Each new row is followed by its nearest point in the smallest flat space through zero that holds the last named rows.

Z555 (6 x 9)
[[-29   8 -12 -18  -6 -31   0   5   2]
 [  1   1   4 -15 -25   9   7  14  -5]
 [-17   7   6  21  -5  -2  20 -24   5]
 [  3   5 -24 -10 -13 -17  -5 -20   0]
 [  8 -23  -7  18   0 -28   8 -15  24]
 [ -4  22 -13   6   5   4  13  -7 -13]]
New rows:
[12 19 10  3  6 13  1  5 -5] | [  6   9   3   4   7  18   2   5 -10]
[ -2 -12  -1  -2  -4  22   3  20 -14] | [ 6  1  8 -5 -3 16  3 19 -7]
[-11   6 -17 -11  -5  -7   4   5   4] | [ -8   7 -12 -10  -6 -13   4   4  -3]
[-10  26  -9  -7  -1 -24  15   1 -10] | [-17  20 -18  -5  -1 -16  14   2  -8]
[ -2  10  25 -13  31   6  10  13   1] | [-10   4  14   4  22   9  -1  20  -5]

Z980 (6 x 9)
[[-20   1  -9  -5  -5  -3  25  11  17]
 [ -6  22  -8  19  -1 -17   7   0  11]
 [ -8 -10  -6   1 -20  -6  -2 -27  -2]
 [ -5  16   8 -19   7  -9 -18  13 -14]
 [  2   2  22   6   8   3  -9 -42  -2]
 [ 20   4  -2   4  12  22 -11  11 -22]]
New rows:
[19  2  9  4 17 -9 -6 20 -2] | [ 17   4   9   4  15  -5 -11  21   3]
[  8  22 -18 -25 -24  12 -23 -22  24] | [ -9   2  -5  -4 -13  -7  -7 -15  -9]
[ -1  10  -9 -21  16 -19  -3 -23 -20] | [-10  14   6 -11  -1  -6 -13 -14 -14]
[-16  -9  10  -6  20  12 -25   8 -18] | [  3   1  12 -18  11  10 -14   4 -16]
[ -1   7  -4  17 -21 -14   7  24 -19] | [  2   9 -21   8 -11 -10  -3  18  -6]

Z222 (6 x 9)
[[  6 -16 -27  -8  -3   1  10  12   6]
 [  0   6  11  26  16 -11 -10 -15  15]
 [ 13   3   4   9  -7   2  26  -8  10]
 [  4   3 -28  31 -19  12  19 -10   1]
 [ -9   8 -22   5  19  12  -2 -25  19]
 [  3  16  16  15  16  24  18 -12   6]]
New rows:
[ -1   0   1   6  -6   1 -17   6  -1] | [ -4  -1   0   6  -2  -4 -12   4  -7]
[ -7   7   2  -5  -6 -30   5 -20   5] | [  0   5   4  -6 -11 -23  -3 -21  10]
[ 12 -17  20  11   0  32  11 -11  20] | [10  5 10 10 12 15 22 -3 10]

Z289 (6 x 9)
[[ 21   0  14  17   7  13  -2 -10  -2]
 [-23   9   1   3  26  15  -9 -26 -19]
 [  1  15 -24  14  43  18 -38  -1   5]
 [-11  -1 -13  13 -12 -10   7  -1   0]
 [  1   4 -10   3  10   9   8  -8  26]
 [ 19  11 -10  24   9  -5 -16  -3  30]]
New rows:
[ 14 -10   5 -11  -5  10 -10  10 -13] | [ 13  -7   8  -9   0   7  -5  15 -14]
[-7 -1 12  6 -7  4 -7 14 -3] | [ 3 -2  3  0 -4 -3 -4  6 -8]
[ -6   1 -41   2 -11  11   2   5  -8] | [-13  -6 -32   9  -1   6   5  14  -4]
[-12  -7  33  -5 -12  -6  19   3  10] | [  0  -4  21 -13 -16  -8  19  -8   4]
[  8  -5  -1   4 -12  10  21   9  14] | [ 10  -9  -4   2 -10   7  21   6  13]
[-13  11   0   8   5  -6  -2 -29 -16] | [-18   8   5  11   5  -4  -4 -25 -13]

Z410 (6 x 9)
[[-30 -38   0  18 -14 -26   7 -22   1]
 [  1  15  10  26  12   4   3  27  27]
 [-44 -16  14  23 -23   3  -7   6  18]
 [  0   6   0  -7   0  19   6  -1  20]
 [ -5 -13  39   8  11   3 -18   3  10]
 [-19  -2  17  30 -20 -11 -30  -6   2]]
New rows:
[ 15  -6  -1   7 -25 -19  23  15  13] | [ -3  -1 -13  13   1 -10  14   5   7]
[-19  -9   0  -7  10   4 -24  12   8] | [-12  -5  14  -1  -2   7  -7   9   0]
[-12 -10   9 -25  11 -14 -23   1  18] | [ -4 -12  18  -6   4   5  -7  -5   2]
[11 25 -3 16 10  5 19 18  3] | [12 20 -9 11 11  1 10 23  9]

Z874 (6 x 9)
[[ 18  -3   8   6   1 -27  19 -14 -16]
 [ 18  -7 -19 -11 -33   1 -10  -9  18]
 [  1  -1 -28  21  14 -13 -21  14   8]
 [ -9   3   5  17  10  31 -15  23  -4]
 [ -8  23  15   3  -8   7 -12  -2 -13]
 [-35   2 -11  -6   9  11   3  10  15]]
New rows:
[ 15   0  -4  -5  -3   0  -1  12 -10] | [12 -4  1  4 -2  1 -4  1 -2]
[ 23  11  -5  -7  -1  22   8   1 -21] | [14 -2 13  3 -8 13  0  0 -9]
[  3   5  17  21  13 -14   3   3 -19] | [  5   7  13  19  15 -11   4   2 -22]

Z430 (6 x 9)
[[-13   7   9 -30  12 -11  -5 -35   5]
 [  0 -13  37   9  -1  20 -31 -28   2]
 [-20 -21 -20   9  28  -3   1 -11  14]
 [ -6  -8  39 -22   9  24 -38 -33   5]
 [  3  13   5 -16 -12  -8 -18   3  24]
 [ 14  -2  -3 -20  24  15   7 -27   0]]
New rows:
[ 12   1 -26 -18  -2  24 -16   5  -8] | [ 12   0  -6 -17   9  20  -2  14   2]
[-16  17   3   9  10 -28 -22  28  27] | [-20   3  -8   1 -11 -20 -18  20  28]
[  1   8  -5   6  -7   3  11 -16 -10] | [  6   3   2   5  -1  -4  12 -12 -10]
[-16   3  -8  -5  21 -10 -17  14   1] | [-21  -6  -8 -10   9  -3  -7  11   7]
[ 22   6  10  24 -30 -13  -5 -30  11] | [ 22  10  16  26 -23 -15  -3 -27  13]

Z169 (6 x 9)
[[-20 -17   8 -30  -6 -25  13  11 -22]
 [-33  -1  17 -36  19 -34  12 -22 -29]
 [-35  -6  16 -46 -13  -8   9   3 -30]
 [  5  17  29 -22  20  -2   9   0 -44]
 [-24 -24  21 -31   1  -4 -19   1 -44]
 [ -5 -18 -16 -26  25 -21   5 -17 -21]]
New rows:
[  4   2  -8   3 -14   7  -5   9   5] | [  3  -2  -5   3 -11  10  -2   9   7]
[ -3  -1  14 -15  22  -9 -13   6 -20] | [ -1  -5  14  -9  14  -8  -6  -3 -26]
[-12   9  -8 -24   3  14 -20 -12   2] | [-14   3  -7 -16   0  19 -10 -18  -4]
[-22  17  13  -8  12  -5 -15 -14 -12] | [-19  10  18  -7  10  -2  -9 -20 -11]

Z432 (6 x 9)
[[ 19 -15  -2  38  -9 -11  22  -8   0]
 [ 17   3 -15  -8  -7 -10  -2   4  -9]
 [ 14   6  10   2 -16 -25  -9   8  -3]
 [ 46   6  -7 -15   8 -13   5   4 -16]
 [  3 -24   3   8 -21  14  -7 -13   6]
 [ 25  33  14   9  13  -2  26   5 -28]]
New rows:
[  5 -20 -27 -17   8  12  -1 -21   1] | [  7 -21 -27 -15   7  17  -1  -9   4]
[ 29  19  10 -22  11  24  -4  22  13] | [ 19  10  13 -27  17  10  -5   1  -8]
[ -7  -8  20 -25  22  12   6   0  -9] | [ -1   3  16 -18  23  17  -2  -2   2]

Z483 (6 x 9)
[[ 13   7  -5   1   1   5 -12   2  24]
 [ -8   7 -17 -11   6 -12   2  11  28]
 [ 15 -14 -17 -14   8 -27 -12  -5  15]
 [  6  20 -28 -22 -29  -9 -30 -11   0]
 [  3  18 -26  18 -25 -15 -29 -15  38]
 [ 18  -2  -3 -13 -31  -6 -20  12  52]]
New rows:
[  0   8  10  22  20 -22 -18   5 -19] | [  1  -3  -4  16  15  -6  -1 -14 -12]
[ 16 -22  16 -25   6  24 -21   8   5] | [ 30 -11  16 -22   2  16  -8  10   3]
[ -4   9  14 -16   1  20  -7 -25 -14] | [  6   9   4  -5  -3  16  -6  -5 -22]
[  5  22  22 -12  11  22 -21  13  12] | [14 16  6 -9  5 30 -6 12 11]
[ 21 -13 -10  14  14  15  -9  -2  -2] | [20 -3  3 10 17  7 -9 -8  0]
[  5 -21  14 -24   0  24 -18  14  11] | [ 20  -8  15 -22  -4  14  -3  15   9]

Z786 (6 x 9)
[[-16 -23  15  25 -32 -52   8  24  52]
 [-20  -6  -3  10 -51   2  43   1  19]
 [ 16   1  11  47 -21 -11  11 -10  28]
 [-13 -17  28  18 -28  12   9  -7  33]
 [  5  24  48  26 -21  12   4 -15  14]
 [ 22 -12 -18  20 -42 -34  24  -9  27]]
New rows:
[ -1  37 -15  -3   0 -23   5  -7  -6] | [  9  27  -8  -1  -3 -20   9   6 -16]
[ -1   1 -19  -6  14  12  -5 -14  -8] | [  5  -4 -15  -5  13  14  -3  -6 -12]
[  3  11 -14 -37   9   7 -37  15   1] | [  0  -3  -1 -34  19  -4 -21   4 -14]
[ -3  -2 -23   8 -16 -11  10  17  30] | [ -6 -13 -16  13 -15 -19  15  10  15]

Z622 (6 x 9)
[[  9  10 -26  24  -4  14 -29 -24   5]
 [  2  -8   6  -1   2  22  -8  -1  11]
 [-21   8 -24   4  38  26  27 -17 -21]
 [-25   4  16  -6  -4   9 -14  -9  27]
 [-26   0  -7   2   3  29   3 -18 -16]
 [ 19  -1  -6  15 -39  16 -23  -6  -5]]
New rows:
[ -8   2  -1   9  -4  21 -22 -23   4] | [-11   0  -6   9  -5  21 -22 -19   6]
[  1  11  30   7  15 -12  -4  15   8] | [  0  -1  12  -8   8 -14   1   9  17]
[  4 -34  -3  -1  -7  -9  -8  37 -11] | [ 16 -27  12  -9  -4 -10  -7  17 -17]
